The same things were measured in two ways. Each way mixes the same 8 hidden numbers, adds some noise and spreads widely along 5 directions of its own, which tell nothing about the thing.
In the rows, 128 means zero.
Some things both ways: the first way, then the second way.
[138 123 191 147  86 103  47  85 136  11 184 196 148  71 156]
[133 133  95 155 110 144 132  91 127 131 139 120 101 127 162 139  84]

[144  99 139 122 106  90  88  88 174  94 120 143 118 108 155]
[100 122 126  76 130 126  81 161  73 117 166 130  94 132 130 138 151]

[131 138 160  62 111  92  54 126 164 105 189 123 130 157 109]
[137  62 120 112 114 153  88  99  87 126 153 127  95 158 144 100  85]

[156 138 155  28 192  88 150  58 192 134  94 191  94  78 163]
[183 175  80 162  71 126 165 100 110 162 171 138  99  70 105 133 100]

[146 113 134 143 130 116  99 117 129 108 106 161 142  81 130]
[167 156 147  80 134 109 178  98 122 118  58 111  72 107 128  99 119]

[147 152 147  16 134  56 168 100 148 199 151 120  92 108 104]
[124 120 151 162 130 141  98 109 124 112 127 119 104 124 149 147  93]

[154 134  94  99 116 114 125 115 151 171 143  92 105 141  95]
[129 101 107  96 161 111 135  95 114 139  86  93 104 101 109 110 140]

[169 115 170 105 151 136  83 155  77 138 122  92 134 151  78]
[140 143 102 117 128 107 114 148 123 154 164 132 135 109 117 129 100]

[146 109 157 129 122 101 117 127 113 139 134 104 126 112 112]
[154 189 203 129 142  99 109 159 112 119  88 112  87 104 137 106 113]

[113 116  81 128  84 208  60 134 107  89 128 106 167 151  67]
[103 146  75 117 120 123 126 103 108 134 131 144 123 110 149 146  96]

[116 117 130 119 168 229  96 133 110  83  71 152 163 131 116]
[ 87  97  14  72 148 114 158 115 122 141 154 149 147 106 107 167 160]

[117 139 157  81 162 197  80 154 144  95 122 175 160 142 136]
[129  66  56 158 118 160 111  67 138 136 156 135 147 132 136 155  79]

[133  95 165 135 151 114  83 128 152  83 116 135 125 122 149]
[121 114 129 159 122 158 106 108 129 125 161 125  84 129 141 135  95]

[138 152 104  66 139 136 130 114 155 141 147 132 102 113 118]
[115  89  74 136 117 139  99 101 106 134 184 134 136 138 147 152  99]

[155 126 186 142 105  75  89 148 146 115 155 130 135 141 157]
[148 106 123 100 118 142  86 151 123 107 173 148 127 154 134 143 124]

[139 125 158 178 186 148 127 172 126 131  84 163 133  98 182]
[109 148 130 149 195 144 114 138 166 111 123  97 163 102 125 181 178]

[121 112  94 176 124 130 123 125 141 128  98 123 141 120 141]
[119  89 122 107 128 152  94 110 118  78 121 154  92 182 176 135  97]

[156 136  48 166 129 118 142  59 145 109  52 124  80  74 160]
[161 130 138 108 116 133 131 137 171 110 165 149 102 140 141 141  77]

[154  87 152 213 128 151  80 143 152  72  95 136 152 150 150]
[126  88 149 112 147 118  67 142 135 125 131 114 116 126 112 129 103]

[158  98 109 230 112  93  76 153 138 111 127  70 123 157 111]
[ 88  42  92 126 155 163 106  79 135 111 153 111  99 150 146 147 108]

[154 104  95 176 123 101 149 129 112 175  81  92 145 119  96]
[145 185 180 118 142 113 121 141 129  93  70 135  99 120 152 135 117]

[158 114 120 139 123  90  94 154 147 165 112  79 121 169 125]
[154 118 111 108 150 135 151 108 144 125  99 103 105 103  96 123 146]

[164  87 129 129  89  92  60  93 130  95 116  89 110 145 115]
[ 99 104  38  75 127 129 152 121 130 159 178 124  86  99  91 142 144]

[138 139 136 117  90 117 124  63 147  81 148 154 134  92 120]
[ 69  63 102 119 161 134  77 108 126 108 123 117 113 152 156 155 105]

Other things, the second way, with their names:
<366>: [138 121  97 127 110 161 126  95 115 116 133 130  89 148 154 122 101]
<69>: [110  99 102 111 169 121 122 113 122 131 123 100 131 120 132 133 142]
<38>: [135 194 127 194 138 133 147 121 176 126 124 121 101  70 122 169 113]
<537>: [146 146 133  95 122 128 108 165 115 117 141 140 109 132 118 127 138]
<501>: [165 105  78 157  92 160  98 107 146 132 175 146 159 137 136 152  71]
<298>: [103 139  64 172 116 131 141  57 143 158 124 118 126  56 112 177  89]
<326>: [176 145 130 127 120 100 125 145 118 129 135 134 112 112 115 108 105]
<109>: [123 133 107  81 154 100 147 136 108 147 134 109 114  81  99 125 154]
<161>: [109 104  90  51 161 141 137 126 142 137 120 100  93 107  93 137 169]
<213>: [127 157 102 161 106 131  77 138 132 129 147 148 139 113 129 162  83]
<526>: [184 150 119 100 142 117 158  96 124 135  68 107 136 110 126  98 122]
<202>: [118 147  95 170 158 113 128 141 167 132 116 116 122  84  88 148 143]
<93>: [114  60 152 138 166 156  73 133 137 106 166 120 124 181 158 125  98]
<85>: [115  97 112  80 167  91 117 127 137  94  55 134 104 113  99 130 146]
<50>: [144 101  90 121 118  98 127 139 146 143 171 141 101  92  82 142 110]
<262>: [146  91 126  83 126  94 102 127  73 141 131 122 115 126 120  94 112]
<99>: [118 152 147 122 142 131  80 164 111 135 165 129 138 122 143 154 128]
<505>: [103  78 101 125 138 143  95 105 158 111  92 129  79 124  96 132 106]
<317>: [147 115  93  93 111 136 137 115 136 126 152 134 104 124 131 135 112]
<61>: [147 165 135 135 133 119 157 131 189 110  95 141  89  98 121 143  90]
<447>: [ 63  91  94 127 189 152 121 111 150 125 130 104 100 121 125 147 141]
<575>: [144 126  85 142 125 124 169  93 156 130 113 117  64 100 101 117 102]
<474>: [131  95 124 129 162 121 138  74 147 133  64  86 104 110 125 108 100]
<26>: [ 83 102 117 101 160 133  64 126  94 110  91 114 123 155 153 133 133]
<538>: [109 115  92 118 101 159  90 132 108 120 203 151 109 138 142 174 117]
<91>: [140 100 124 131 150 124 140  82 162 123  81 107 114 114 124 121  95]
<469>: [104 102 122 139 133 141  81 128 133 115 153 144 128 137 141 155  98]
<180>: [112 124 155 130 171 157  90 109 137  99  96 101 125 127 157 149 125]
<176>: [201 133 147  65 108  64 151 107  91 146 104 124 123  92 116 106  99]
<19>: [160 116 145 145 113 130  86 125 136 133 163 119 112 131 143 127  65]
<11>: [134  92 189 103 165 136  93 110 113 117  89  98 107 154 159 104  95]
<358>: [124  94 132  81 178 130 141 102 119 128  87  88  88 111 115 107 157]
<271>: [124 110 107 122 156 119 135  95 136 130  82 103  90  99 101 115 123]
<494>: [113  96 117  93 172 109 100 130  96 122 124 107 137 130 130 133 159]
<205>: [ 89 107  77  63 150 119 122 131 125 125 128 129 104 119 109 143 148]
<144>: [129 117 103 128 171 134 149  69 136 136  86  83 140 107 142 132 126]
<272>: [138 103 132 112 117 117 125 134 106 117 175 148  79 145 142 111  94]
<125>: [116 152 124 126 168  98 164 100 160 136  77 116 121  67 116 148 115]
<449>: [117 122 135 112 140 134  80 125 124 129 139 118 123 124 136 149 104]
<199>: [113  44  66  78 150 116 127  83 142 110 107 137 143 152 139 146  98]
<128>: [125  98 138  57 130 128 108 145 111 101 144 140  85 156 138 131 121]
<523>: [ 82 137  75 112 134 113 111 120 104 136 162 139 151 109 147 190 125]
<347>: [ 95 155  91 193 144 113 151  78 115 118  63 112  84  79 129 139 125]
<408>: [100  49  71 132 130 148 111  82 145 100 133 149  94 159 145 148  90]
<426>: [146 156 147 116 142  62 176 149 142 155 141 124 111  50  86 136 115]
<369>: [ 86  50 125  89 174 134  63 158 148 116 158 121 129 151 113 141 120]
<33>: [151 134  94 153 122 128 137  72 116 140  94 116 120  97 130 127  93]
<171>: [149 115 157  70 151  91 114 147 110 118  76 117  99 134 125  86 119]

Some of these things the first way, each followed by its name:
[139 123 170  71 149 151 112  88 152  92  81 202 159 102 157] -> <213>
[161 118 128 149 143 120  99 128 128 121 106 104 121 123 102] -> <109>
[137 112  65 174 117 105  68 102 154  87 113 130 123 109 130] -> <366>
[154 158 153  59 100  90 113  90 118 123 150 109  92 132 113] -> <369>
[134 122 148 106  95  75 139  95 158 148 156  96 142 150  74] -> <347>
[150 145 103  27  99  98 124  48 135 128 108 137  93 100 103] -> <205>
[126  93 129  96 132 152  89 115 165 105  57 123 147 167 140] -> <505>
[152 121 111 155 101  79 115  99 136 119 120 112 109 102 133] -> <128>
[149 116 206  79 136 125 128 116 145 128 105 115 115 151 141] -> <50>
[132 152 133 134 119 203 126  85 143  60 115 210 156  78 150] -> <199>
[137 128  71 142 185 205 132 181 111 183  85 119 128 114 102] -> <144>
[123 109  57 107 104 142 108 147 163 177 103  56 100 171 114] -> <538>
[141 149 136  57 145 145 179 113 128 189 108  59  80 137  77] -> <426>
[121 139 139  99 102 115  64  68 133  43 165 151 104  76 136] -> <447>
[153 138  96  95 103  83 154  81 111 167  90  72 104 125  88] -> <61>
[162 107 120 170 166  95 114 127 150 139  89 131 114 105 138] -> <358>
[161 138  75 112 135 156 155  78 128 146  97 142 117  69  90] -> <523>
[106 121 172  81 101 168  69 118 152  70 144 156 148 140 142] -> <271>
[180 202 105  20  60  58 191  57 185 206 203 125  70 100  77] -> <176>
[121 128 164  65 163 155  86 141 111 115 114 157 129 107 132] -> <99>
[119 147 100 106 142 173  93 132 132 103 144 154 123  84 125] -> <11>
[105 141 177 111 140 147  61 186  98  98 179 108 120 146 128] -> <93>
[141  97 170  42 174 140  84 168  96 177  71 112 120 136 128] -> <161>
[143 126 103  85 106 164 107  73 180  98 108 162 136 111 102] -> <298>
